The rows of each matrix lie in a flat space through zero, up to rounding. After each matrix: how many dimensions does the smallest such space have?

[-.26 .22 .19 -.23 .45 .14 -.55 -.08 -.32 -.03 .31 -.03 .08 -.34 -.02 -.23 -.19 -.30 .32 .05 .38 .10]
[.22 -.39 .03 .02 -.39 .09 .11 .03 -.10 -.08 -.12 .14 .17 .38 .06 .01 -.43 .26 -.19 -.13 -.27 -.10]
[.19 .03 -.34 -.05 -.06 -.11 .30 -.15 .19 .41 .06 .27 .09 .20 -.02 -.23 .15 .11 .03 .29 -.13 -.19]
[-.23 .02 -.05 -.18 .09 .10 -.16 -.30 -.33 -.18 .23 -.33 -.07 .34 .30 -.33 -.18 -.06 .06 -.07 .27 .25]
[.45 -.39 -.06 .09 -.03 -.13 .10 .43 .08 -.24 -.59 -.15 .04 -.62 -.16 .14 -.11 -.17 -.37 -.17 -.57 -.16]
[.14 .09 -.11 .10 -.13 -.29 .01 -.22 .12 .17 -.23 .13 .12 -.15 .13 .25 .39 -.03 -.09 .07 -.03 -.17]
[-.55 .11 .30 -.16 .10 .01 .04 .26 -.29 -.28 .49 -.64 -.52 .07 .35 .12 .23 -.15 .09 .02 .24 .41]
[-.08 .03 -.15 -.30 .43 -.22 .26 .47 -.09 .01 .30 -.72 -.58 -.58 .15 -.19 .47 -.48 .00 .35 -.19 .17]
[-.32 -.10 .19 -.33 .08 .12 -.29 -.09 -.58 -.31 .41 -.48 -.16 .24 .43 -.25 -.31 -.14 .09 -.06 .24 .30]
[-.03 -.08 .41 -.18 -.24 .17 -.28 .01 -.31 -.79 -.14 -.15 -.14 .21 .14 .13 -.43 .20 .02 -.38 .21 .05]
[.31 -.12 .06 .23 -.59 -.23 .49 .30 .41 -.14 -.76 .60 .36 -.08 -.14 .38 .17 .39 -.35 -.21 -.41 -.42]
[-.03 .14 .27 -.33 -.15 .13 -.64 -.72 -.48 -.15 .60 -.11 -.29 .68 .38 .15 -.27 .18 .42 .11 .62 .05]
[.08 .17 .09 -.07 .04 .12 -.52 -.58 -.16 -.14 .36 -.29 -.46 .37 .09 .26 -.06 .05 .30 .04 .47 .13]
[-.34 .38 .20 .34 -.62 -.15 .07 -.58 .24 .21 -.08 .68 .37 .76 .24 .56 .43 .54 .05 -.13 .46 -.11]
[-.02 .06 -.02 .30 -.16 .13 .35 .15 .43 .14 -.14 .38 .09 .24 -.36 .10 .03 .30 -.04 -.07 -.08 -.05]
[-.23 .01 -.23 -.33 .14 .25 .12 -.19 -.25 .13 .38 .15 .26 .56 .10 -.89 -.45 .10 .17 .11 .16 .09]
[-.19 -.43 .15 -.18 -.11 .39 .23 .47 -.31 -.43 .17 -.27 -.06 .43 .03 -.45 -.74 .15 -.13 -.25 -.21 .26]
[-.30 .26 .11 -.06 -.17 -.03 -.15 -.48 -.14 .20 .39 .18 .05 .54 .30 .10 .15 .18 .23 .12 .45 .05]
[.32 -.19 .03 .06 -.37 -.09 .09 .00 .09 .02 -.35 .42 .30 .05 -.04 .17 -.13 .23 -.15 -.07 -.25 -.32]
[.05 -.13 .29 -.07 -.17 .07 .02 .35 -.06 -.38 -.21 .11 .04 -.13 -.07 .11 -.25 .12 -.07 -.19 -.12 -.10]
[.38 -.27 -.13 .27 -.57 -.03 .24 -.19 .24 .21 -.41 .62 .47 .46 -.08 .16 -.21 .45 -.25 -.12 -.31 -.32]
[.10 -.10 -.19 .25 -.16 -.17 .41 .17 .30 .05 -.42 .05 .13 -.11 -.05 .09 .26 .05 -.32 -.10 -.32 -.06]
	9

[-.11 -.01 -.03 -.11 .03 .09 .02 .21 .11 .11 .00 .08 .05 -.09 .07 -.19 .09 -.12 .14 -.19 .16 -.17]
[-.01 -.20 .02 -.03 -.21 .32 -.61 -.10 .13 .22 .06 .16 .05 .09 -.14 .00 -.10 -.27 .04 -.28 .18 .05]
[-.03 .02 -.06 -.09 .21 .02 .29 .01 -.12 .10 -.08 .09 -.27 .02 .23 -.09 .03 .15 -.04 .22 -.11 -.27]
[-.11 -.03 -.09 .35 -.01 -.17 .12 .08 .28 -.10 .07 -.21 .09 -.29 .20 -.04 -.23 .12 .17 .30 .10 .00]
[.03 -.21 .21 -.01 .06 -.11 -.06 -.10 .07 .12 .11 .11 -.13 -.14 .29 -.01 -.21 -.14 -.01 .20 .02 -.20]
[.09 .32 .02 -.17 -.11 -.12 .16 .16 .22 -.20 .05 -.05 .23 -.16 -.20 -.16 .13 -.20 .11 .03 .18 -.20]
[.02 -.61 .29 .12 -.06 .16 -.24 -.02 -.14 .52 -.05 .10 .08 -.09 .25 .16 -.13 -.31 .05 -.35 .07 .19]
[.21 -.10 .01 .08 -.10 .16 -.02 -.38 -.14 .19 -.12 .03 -.26 .09 .04 .19 -.19 .05 -.17 .42 -.16 -.08]
[.11 .13 -.12 .28 .07 .22 -.14 -.14 .11 .12 .05 .15 -.11 .18 -.15 .05 -.23 .02 -.09 .34 -.10 -.02]
[.11 .22 .10 -.10 .12 -.20 .52 .19 .12 .00 .01 .03 .05 -.25 .12 -.17 .06 -.15 .08 .28 .06 -.39]
[.00 .06 -.08 .07 .11 .05 -.05 -.12 .05 .01 .05 .10 -.22 .09 .07 -.03 -.15 .11 -.07 .31 -.09 -.15]
[.08 .16 .09 -.21 .11 -.05 .10 .03 .15 .03 .10 .21 -.12 -.07 .09 -.20 -.02 -.18 .00 .24 .06 -.44]
[.05 .05 -.27 .09 -.13 .23 .08 -.26 -.11 .05 -.22 -.12 -.24 .11 -.03 .10 -.06 .30 -.07 .37 -.12 -.05]
[-.09 .09 .02 -.29 -.14 -.16 -.09 .09 .18 -.25 .09 -.07 .11 -.14 -.02 -.17 .12 -.09 .11 -.15 .20 -.14]
[.07 -.14 .23 .20 .29 -.20 .25 .04 -.15 .12 .07 .09 -.03 -.02 .20 .13 -.10 -.02 -.10 .10 -.20 .10]
[-.19 .00 -.09 -.04 -.01 -.16 .16 .19 .05 -.17 -.03 -.20 .10 -.17 .13 -.11 .12 .15 .15 -.15 .10 .03]
[.09 -.10 .03 -.23 -.21 .13 -.13 -.19 -.23 .06 -.15 -.02 -.06 .12 -.10 .12 .12 -.03 -.10 -.16 -.04 .07]
[-.12 -.27 .15 .12 -.14 -.20 -.31 .05 .02 -.15 .11 -.18 .30 -.09 -.02 .15 -.03 -.06 .07 -.43 .09 .47]
[.14 .04 -.04 .17 -.01 .11 .05 -.17 -.09 .08 -.07 .00 -.07 .11 -.10 .15 -.10 .07 -.11 .24 -.14 .07]
[-.19 -.28 .22 .30 .20 .03 -.35 .42 .34 .28 .31 .24 .37 -.15 .10 -.15 -.16 -.43 .24 -.51 .27 .16]
[.16 .18 -.11 .10 .02 .18 .07 -.16 -.10 .06 -.09 .06 -.12 .20 -.20 .10 -.04 .09 -.14 .27 -.17 .00]
[-.17 .05 -.27 .00 -.20 -.20 .19 -.08 -.02 -.39 -.15 -.44 -.05 -.14 .10 .03 .07 .47 .07 .16 .00 .10]
	8

[.14 -.26 -.20 .00 .09 -.23 .23 -.03 -.08 .15 -.07 .02 -.22 -.17 -.01 .12 -.09 -.28 .07 -.20 -.22 -.07]
[-.26 -.31 -.03 -.17 .20 -.16 -.06 .10 -.64 .09 -.05 -.28 .04 .06 -.07 .15 .19 -.26 .22 -.24 -.01 -.13]
[-.20 -.03 .09 -.09 .06 .03 -.14 .07 -.28 -.03 .01 -.15 .13 .12 -.03 .02 .14 .01 .08 -.02 .10 -.03]
[.00 -.17 -.09 -.04 .08 -.13 .08 .01 -.17 .08 -.04 -.05 -.08 -.05 -.02 .08 .01 -.17 .08 -.13 -.09 -.06]
[.09 .20 .06 .08 -.11 .13 -.03 -.04 .31 -.08 .04 .12 .03 .01 .03 -.10 -.07 .19 -.12 .15 .05 .07]
[-.23 -.16 .03 -.13 .13 -.06 -.10 .08 -.45 .03 -.02 -.21 .09 .09 -.05 .08 .16 -.12 .14 -.12 .05 -.07]
[.23 -.06 -.14 .08 -.03 -.10 .20 -.07 .23 .07 -.03 .14 -.18 -.16 .02 .02 -.15 -.09 -.05 -.04 -.16 .00]
[-.03 .10 .07 .01 -.04 .08 -.07 .01 .06 -.06 .03 .01 .07 .05 .01 -.05 .02 .11 -.04 .08 .07 .03]
[-.08 -.64 -.28 -.17 .31 -.45 .23 .06 -.73 .28 -.14 -.25 -.23 -.16 -.08 .31 .08 -.62 .31 -.49 -.28 -.22]
[.15 .09 -.03 .08 -.08 .03 .07 -.06 .28 -.01 .01 .14 -.06 -.06 .03 -.05 -.11 .07 -.09 .07 -.04 .04]
[-.07 -.05 .01 -.04 .04 -.02 -.03 .03 -.14 .01 .00 -.06 .03 .03 -.01 .02 .05 -.03 .04 -.04 .02 -.02]
[.02 -.28 -.15 -.05 .12 -.21 .14 .01 -.25 .14 -.06 -.07 -.14 -.10 -.03 .13 .00 -.28 .12 -.21 -.16 -.09]
[-.22 .04 .13 -.08 .03 .09 -.18 .07 -.23 -.06 .03 -.14 .17 .15 -.03 -.02 .15 .08 .05 .03 .15 .00]
[-.17 .06 .12 -.05 .01 .09 -.16 .05 -.16 -.06 .03 -.10 .15 .13 -.02 -.03 .12 .09 .03 .05 .13 .01]
[-.01 -.07 -.03 -.02 .03 -.05 .02 .01 -.08 .03 -.01 -.03 -.03 -.02 -.01 .03 .01 -.07 .03 -.05 -.03 -.02]
[.12 .15 .02 .08 -.10 .08 .02 -.05 .31 -.05 .02 .13 -.02 -.03 .03 -.08 -.09 .13 -.11 .12 .01 .06]
[-.09 .19 .14 .01 -.07 .16 -.15 .02 .08 -.11 .05 .00 .15 .12 .01 -.09 .05 .20 -.06 .15 .15 .06]
[-.28 -.26 .01 -.17 .19 -.12 -.09 .11 -.62 .07 -.03 -.28 .08 .09 -.07 .13 .20 -.22 .21 -.20 .03 -.11]
[.07 .22 .08 .08 -.12 .14 -.05 -.04 .31 -.09 .04 .12 .05 .03 .03 -.11 -.06 .21 -.12 .17 .07 .08]
[-.20 -.24 -.02 -.13 .15 -.12 -.04 .08 -.49 .07 -.04 -.21 .03 .05 -.05 .12 .15 -.20 .17 -.18 -.01 -.10]
[-.22 -.01 .10 -.09 .05 .05 -.16 .07 -.28 -.04 .02 -.16 .15 .13 -.03 .01 .15 .03 .07 -.01 .12 -.02]
[-.07 -.13 -.03 -.06 .07 -.07 .00 .03 -.22 .04 -.02 -.09 .00 .01 -.02 .06 .06 -.11 .08 -.10 -.02 -.05]
	2

[.17 .07 .22 .05 -.32 -.02 -.02 -.02 .33 .10 -.12 .04 -.03 -.07 .18 .34 .08 .11 .49 -.04 .05 -.28]
[.07 .12 -.22 -.16 .08 .13 -.11 -.07 -.16 .06 -.06 .10 .05 -.09 .02 .06 -.05 .13 -.19 .05 .03 -.26]
[.22 -.22 -.16 -.04 .20 .09 -.10 -.03 -.15 .06 .02 -.04 -.04 -.27 -.11 -.10 .06 -.13 -.36 .25 -.11 -.22]
[.05 -.16 -.04 -.10 -.28 .09 .22 -.06 .13 .20 .08 -.11 .00 -.20 -.02 .17 .08 -.06 -.12 .20 -.05 -.21]
[-.32 .08 .20 -.28 -.21 .00 .13 -.18 .59 .03 .14 .00 .12 .09 -.01 .07 -.01 -.01 .09 .08 -.01 -.01]
[-.02 .13 .09 .09 .00 -.24 .00 .14 -.08 -.14 -.04 -.23 -.20 -.20 .06 -.26 -.02 -.03 -.25 -.25 -.02 .26]
[-.02 -.11 -.10 .22 .13 .00 -.25 .13 -.26 -.11 -.30 .43 .52 .22 -.18 -.07 -.09 -.11 -.05 .07 .00 .26]
[-.02 -.07 -.03 -.06 -.18 .14 .13 .10 -.11 .04 .08 -.04 -.18 .03 -.01 .13 .04 .13 .22 .15 -.09 .02]
[.33 -.16 -.15 .13 .59 -.08 -.26 -.11 .19 -.08 .00 .08 -.10 .26 -.08 -.20 .09 -.18 .04 -.16 .21 -.11]
[.10 .06 .06 .20 .03 -.14 -.11 .04 -.08 .25 -.11 .14 .16 -.04 .08 .08 .06 .20 -.01 -.09 .15 -.01]
[-.12 -.06 .02 .08 .14 -.04 -.30 .08 .00 -.11 -.24 .20 .25 .06 -.17 .00 .13 .02 -.16 .14 -.07 -.02]
[.04 .10 -.04 -.11 .00 -.23 .43 -.04 .08 .14 .20 -.36 -.38 -.23 .20 .18 .08 .21 -.18 -.21 .01 .06]
[-.03 .05 -.04 .00 .12 -.20 .52 -.18 -.10 .16 .25 -.38 .03 .00 -.01 .27 -.04 .08 -.04 -.18 .14 .05]
[-.07 -.09 -.27 -.20 .09 -.20 .22 .03 .26 -.04 .06 -.23 .00 .12 -.16 .29 .11 .13 -.34 -.10 .14 -.21]
[.18 .02 -.11 -.02 -.01 .06 -.18 -.01 -.08 .08 -.17 .20 -.01 -.16 .10 -.06 .25 .00 -.13 .22 -.25 -.18]
[.34 .06 -.10 .17 .07 -.26 -.07 .13 -.20 .08 .00 .18 .27 .29 -.06 -.45 .03 -.13 .24 -.03 -.01 .37]
[.08 -.05 .06 .08 -.01 -.02 -.09 .04 .09 .06 .13 .08 -.04 .11 .25 .03 -.13 -.03 .08 -.17 .14 -.14]
[.11 .13 -.13 -.06 -.01 -.03 -.11 .13 -.18 .20 .02 .21 .08 .13 .00 -.13 -.03 .27 .11 .06 .07 .11]
[.49 -.19 -.36 -.12 .09 -.25 -.05 .22 .04 -.01 -.16 -.18 -.04 -.34 -.13 .24 .08 .11 -.50 .00 .09 -.44]
[-.04 .05 .25 .20 .08 -.25 .07 .15 -.16 -.09 .14 -.21 -.18 -.10 .22 -.03 -.17 .06 .00 -.28 .03 .25]
[.05 .03 -.11 -.05 -.01 -.02 .00 -.09 .21 .15 -.07 .01 .14 .14 -.25 -.01 .14 .07 .09 .03 .20 -.08]
[-.28 -.26 -.22 -.21 -.01 .26 .26 .02 -.11 -.01 -.02 .06 .05 -.21 -.18 .37 -.14 .11 -.44 .25 -.08 .09]
	15

[.75 .13 .19 -.06 .32 -.22 .52 .47 .54 -.42 .26 .31 -.57 -.01 -.01 .32 -.25 -.27 .10 .17 -.41 .17]
[.13 -.01 .30 .40 .26 -.12 -.07 -.03 .13 .19 -.18 .07 .10 .10 .00 -.24 .22 .22 -.07 -.24 -.01 -.11]
[.19 .30 .77 .01 .58 .04 .57 .53 .26 -.44 .39 .09 -.39 .04 .04 .09 -.53 -.43 -.24 .13 .20 .05]
[-.06 .40 .01 -.07 -.20 .06 .35 -.28 .49 .04 -.08 -.25 -.12 .43 -.18 -.16 -.12 -.56 -.03 -.23 .52 .21]
[.32 .26 .58 -.20 .69 .00 .74 .33 .46 .03 .09 -.04 -.88 .21 -.20 -.28 -.38 -.28 -.01 .04 .21 -.04]
[-.22 -.12 .04 .06 .00 .17 .09 -.04 -.11 .19 -.13 -.20 -.14 .03 -.10 -.17 .15 -.06 .04 -.08 -.03 -.20]
[.52 -.07 .57 .35 .74 .09 .47 .23 .62 .31 -.15 -.07 -.17 -.10 -.40 -.28 -.01 -.20 -.07 -.40 .37 .26]
[.47 -.03 .53 -.28 .33 -.04 .23 .60 .28 -.55 .32 .19 -.35 .02 .05 -.05 -.07 -.10 -.03 .15 .07 .12]
[.54 .13 .26 .49 .46 -.11 .62 .28 .82 .03 .01 .08 -.28 -.09 -.33 .14 -.07 -.27 -.20 -.22 -.19 .34]
[-.42 .19 -.44 .04 .03 .19 .31 -.55 .03 .90 -.40 -.43 .00 .02 -.37 -.17 -.20 -.22 .05 -.33 .40 .15]
[.26 -.18 .39 -.08 .09 -.13 -.15 .32 .01 -.40 .09 .19 -.30 .15 .16 -.23 .31 .28 .05 .17 -.24 -.29]
[.31 .07 .09 -.25 -.04 -.20 -.07 .19 .08 -.43 .19 .25 -.20 .14 .21 .05 -.02 .10 .07 .22 -.17 -.05]
[-.57 .10 -.39 -.12 -.88 -.14 -.17 -.35 -.28 .00 -.30 -.20 .11 .62 .15 -.22 .51 -.12 .23 -.10 .03 -.19]
[-.01 .10 .04 .43 .21 .03 -.10 .02 -.09 .02 .15 .14 .62 -.34 .17 .38 -.26 -.02 -.24 -.18 -.07 .19]
[-.01 .00 .04 -.18 -.20 -.10 -.40 .05 -.33 -.37 .16 .21 .15 .17 .50 -.01 .18 .25 .09 .07 -.29 -.30]
[.32 -.24 .09 -.16 -.28 -.17 -.28 -.05 .14 -.17 -.23 .05 -.22 .38 -.01 -.43 .60 .21 .30 .01 .01 -.21]
[-.25 .22 -.53 -.12 -.38 .15 -.01 -.07 -.07 -.20 .31 -.02 .51 -.26 .18 .60 -.33 -.33 -.18 -.03 -.10 .39]
[-.27 .22 -.43 -.56 -.28 -.06 -.20 -.10 -.27 -.22 .28 .10 -.12 -.02 .25 .21 -.33 .24 -.08 .42 -.18 -.05]
[.10 -.07 -.24 -.03 -.01 .04 -.07 -.03 -.20 .05 .05 .07 .23 -.24 .09 .30 -.18 -.08 .14 .01 -.11 .09]
[.17 -.24 .13 -.23 .04 -.08 -.40 .15 -.22 -.33 .17 .22 -.10 -.18 .07 .01 -.03 .42 .01 .46 -.05 -.15]
[-.41 -.01 .20 .52 .21 -.03 .37 .07 -.19 .40 -.24 -.17 .03 -.07 -.29 .01 -.10 -.18 -.11 -.05 .19 .05]
[.17 -.11 .05 .21 -.04 -.20 .26 .12 .34 .15 -.29 -.05 -.19 .19 -.30 -.21 .39 -.05 .09 -.15 .05 .19]
	11

[.89 .10 .09 .11 -.07 .05 -.03 -.22 .05 -.29 .02 .16 -.18 .06 .02 -.33 .01 -.23 -.33 -.03 .08 .35]
[.10 -.03 .08 .00 -.16 .09 -.01 .28 .25 -.03 -.06 -.05 .16 -.16 .05 -.19 .00 -.10 -.08 -.11 -.14 -.07]
[.09 .08 -.36 -.20 -.04 -.11 -.02 .41 -.05 -.09 .13 -.07 .20 -.06 -.03 -.20 -.12 .12 .13 .23 -.06 -.03]
[.11 .00 -.20 -.35 -.12 .12 -.23 -.39 .06 .21 -.66 .00 -.16 .00 -.28 .20 .11 .18 -.17 -.13 .19 .19]
[-.07 -.16 -.04 -.12 -.40 -.03 -.18 .30 -.27 -.01 -.08 -.21 .02 -.11 .10 -.03 -.13 .00 .23 .27 .06 .27]
[.05 .09 -.11 .12 -.03 -.23 .05 -.11 -.09 .07 .13 -.23 -.18 .01 -.06 -.18 -.02 .18 .14 .00 .09 -.37]
[-.03 -.01 -.02 -.23 -.18 .05 -.13 -.26 .05 .25 -.21 -.20 -.35 -.26 .06 -.16 .58 .21 -.06 .20 -.24 -.22]
[-.22 .28 .41 -.39 .30 -.11 -.26 .08 -.29 .05 -.14 .23 .32 .00 .23 .00 -.33 -.22 .17 .11 -.14 .02]
[.05 .25 -.05 .06 -.27 -.09 .05 -.29 -.42 -.20 .40 -.05 .22 .06 -.34 -.18 .14 -.05 .05 .19 -.09 -.12]
[-.29 -.03 -.09 .21 -.01 .07 .25 .05 -.20 -.21 -.07 .10 .02 .14 -.09 .25 .11 -.05 -.06 .03 .14 -.05]
[.02 -.06 .13 -.66 -.08 .13 -.21 -.14 .40 -.07 .10 .20 -.46 .13 .07 .13 -.09 -.45 .13 .20 .49 -.24]
[.16 -.05 -.07 .00 -.21 -.23 -.20 .23 -.05 .10 .20 .01 -.03 .00 .05 .18 -.23 -.37 -.09 -.34 -.10 .09]
[-.18 .16 .20 -.16 .02 -.18 -.35 .32 .22 .02 -.46 -.03 .35 .17 .27 .01 -.06 -.25 .03 .27 -.13 .25]
[.06 -.16 -.06 .00 -.11 .01 -.26 .00 .06 .14 .13 .00 .17 .35 .01 -.14 -.26 .16 .12 -.45 -.23 .31]
[.02 .05 -.03 -.28 .10 -.06 .06 .23 -.34 -.09 .07 .05 .27 .01 -.09 -.08 -.05 -.13 .20 -.14 -.27 .01]
[-.33 -.19 -.20 .20 -.03 -.18 -.16 .00 -.18 .25 .13 .18 .01 -.14 -.08 -.51 -.20 -.27 .14 -.12 .09 -.39]
[.01 .00 -.12 .11 -.13 -.02 .58 -.33 .14 .11 -.09 -.23 -.06 -.26 -.05 -.20 .35 .00 .16 .06 -.09 .33]
[-.23 -.10 .12 .18 .00 .18 .21 -.22 -.05 -.05 -.45 -.37 -.25 .16 -.13 -.27 .00 -.08 -.05 -.04 -.06 .03]
[-.33 -.08 .13 -.17 .23 .14 -.06 .17 .05 -.06 .13 -.09 .03 .12 .20 .14 .16 -.05 -.30 .18 -.02 .23]
[-.03 -.11 .23 -.13 .27 .00 .20 .11 .19 .03 .20 -.34 .27 -.45 -.14 -.12 .06 -.04 .18 .45 .32 .05]
[.08 -.14 -.06 .19 .06 .09 -.24 -.14 -.09 .14 .49 -.10 -.13 -.23 -.27 .09 -.09 -.06 -.02 .32 -.46 -.04]
[.35 -.07 -.03 .19 .27 -.37 -.22 .02 -.12 -.05 -.24 .09 .25 .31 .01 -.39 .33 .03 .23 .05 -.04 .10]
	19

[.08 -.07 .13 .24 -.29 .08 .17 .03 -.03 .00 .09 -.18 .07 -.03 .01 .03 -.08 .05 -.23 -.03 .24 .03]
[-.07 -.05 .22 .18 -.22 .08 .59 -.20 .11 -.02 .16 -.24 .05 .14 -.06 .18 .02 -.24 -.26 -.11 .23 .09]
[.13 .22 .21 -.14 .05 .12 .18 -.15 -.23 -.07 -.04 -.06 -.10 .00 .02 .06 .04 .15 -.05 -.26 .20 -.07]
[.24 .18 -.14 .17 -.10 .00 -.43 .14 -.11 -.06 -.04 .03 -.02 -.11 .07 -.07 -.05 .18 .06 -.06 .22 -.10]
[-.29 -.22 .05 -.10 .06 -.04 .30 -.06 .19 .13 .04 .08 .15 .09 -.09 .11 .05 -.23 -.15 .23 -.33 .13]
[.08 .08 .12 .00 -.04 .08 -.01 -.07 -.10 -.07 -.03 -.09 -.07 -.02 -.01 .02 -.03 .12 -.09 -.21 .20 -.09]
[.17 .59 .18 -.43 .30 -.01 -.10 -.29 -.45 -.54 .07 -.30 -.14 .08 .14 -.10 .10 .42 .24 -.48 .05 -.19]
[.03 -.20 -.15 .14 -.06 -.07 -.29 .15 .03 -.02 .05 -.03 -.10 -.08 -.02 -.06 -.13 -.01 .01 .03 .09 -.05]
[-.03 .11 -.23 -.11 .19 -.10 -.45 .03 .07 -.14 -.07 .19 -.09 -.02 -.05 -.03 .07 -.08 .16 -.08 -.18 -.04]
[.00 -.02 -.07 -.06 .13 -.07 -.54 -.02 -.14 -.19 -.06 -.12 -.03 .00 -.02 -.02 -.14 .32 -.08 -.15 .09 -.24]
[.09 .16 -.04 -.04 .04 -.03 .07 .05 -.07 -.06 .15 .09 -.03 -.07 .06 .00 .09 -.14 .11 .07 -.07 .02]
[-.18 -.24 -.06 .03 .08 -.09 -.30 -.03 .19 -.12 .09 -.13 .07 .00 -.10 .01 -.12 -.02 -.09 .04 -.06 -.26]
[.07 .05 -.10 -.02 .15 -.07 -.14 -.10 -.09 -.03 -.03 .07 -.25 .05 -.06 .15 -.02 -.13 .00 -.21 .29 -.08]
[-.03 .14 .00 -.11 .09 -.02 .08 -.08 -.02 .00 -.07 .00 .05 .10 .04 -.01 .08 .06 .10 .01 -.11 .08]
[.01 -.06 .02 .07 -.09 -.01 .14 -.02 -.05 -.02 .06 -.10 -.06 .04 -.01 .04 -.03 -.05 -.09 -.06 .12 .08]
[.03 .18 .06 -.07 .11 .02 -.10 -.06 -.03 -.02 .00 .01 .15 -.01 .04 .04 .03 .14 .00 .06 -.02 -.20]
[-.08 .02 .04 -.05 .05 -.03 .10 -.13 .07 -.14 .09 -.12 -.02 .08 -.03 .03 .03 -.10 .02 -.10 -.02 -.04]
[.05 -.24 .15 .18 -.23 .12 .42 -.01 -.08 .32 -.14 -.02 -.13 .06 -.05 .14 -.10 -.04 -.27 -.08 .39 .20]
[-.23 -.26 -.05 .06 -.15 -.09 .24 .01 .16 -.08 .11 -.09 .00 .10 -.09 .00 .02 -.27 -.13 .04 -.24 .33]
[-.03 -.11 -.26 -.06 .23 -.21 -.48 .03 -.08 -.15 .07 .04 -.21 .01 -.06 .06 -.10 -.08 .04 -.07 .06 -.14]
[.24 .23 .20 .22 -.33 .20 .05 .09 -.18 .09 -.07 -.06 .29 -.11 .12 -.02 -.02 .39 -.24 .06 .20 -.02]
[.03 .09 -.07 -.10 .13 -.09 -.19 -.05 -.04 -.24 .02 -.26 -.08 .08 .08 -.20 -.04 .20 .33 -.14 -.02 -.07]
	10
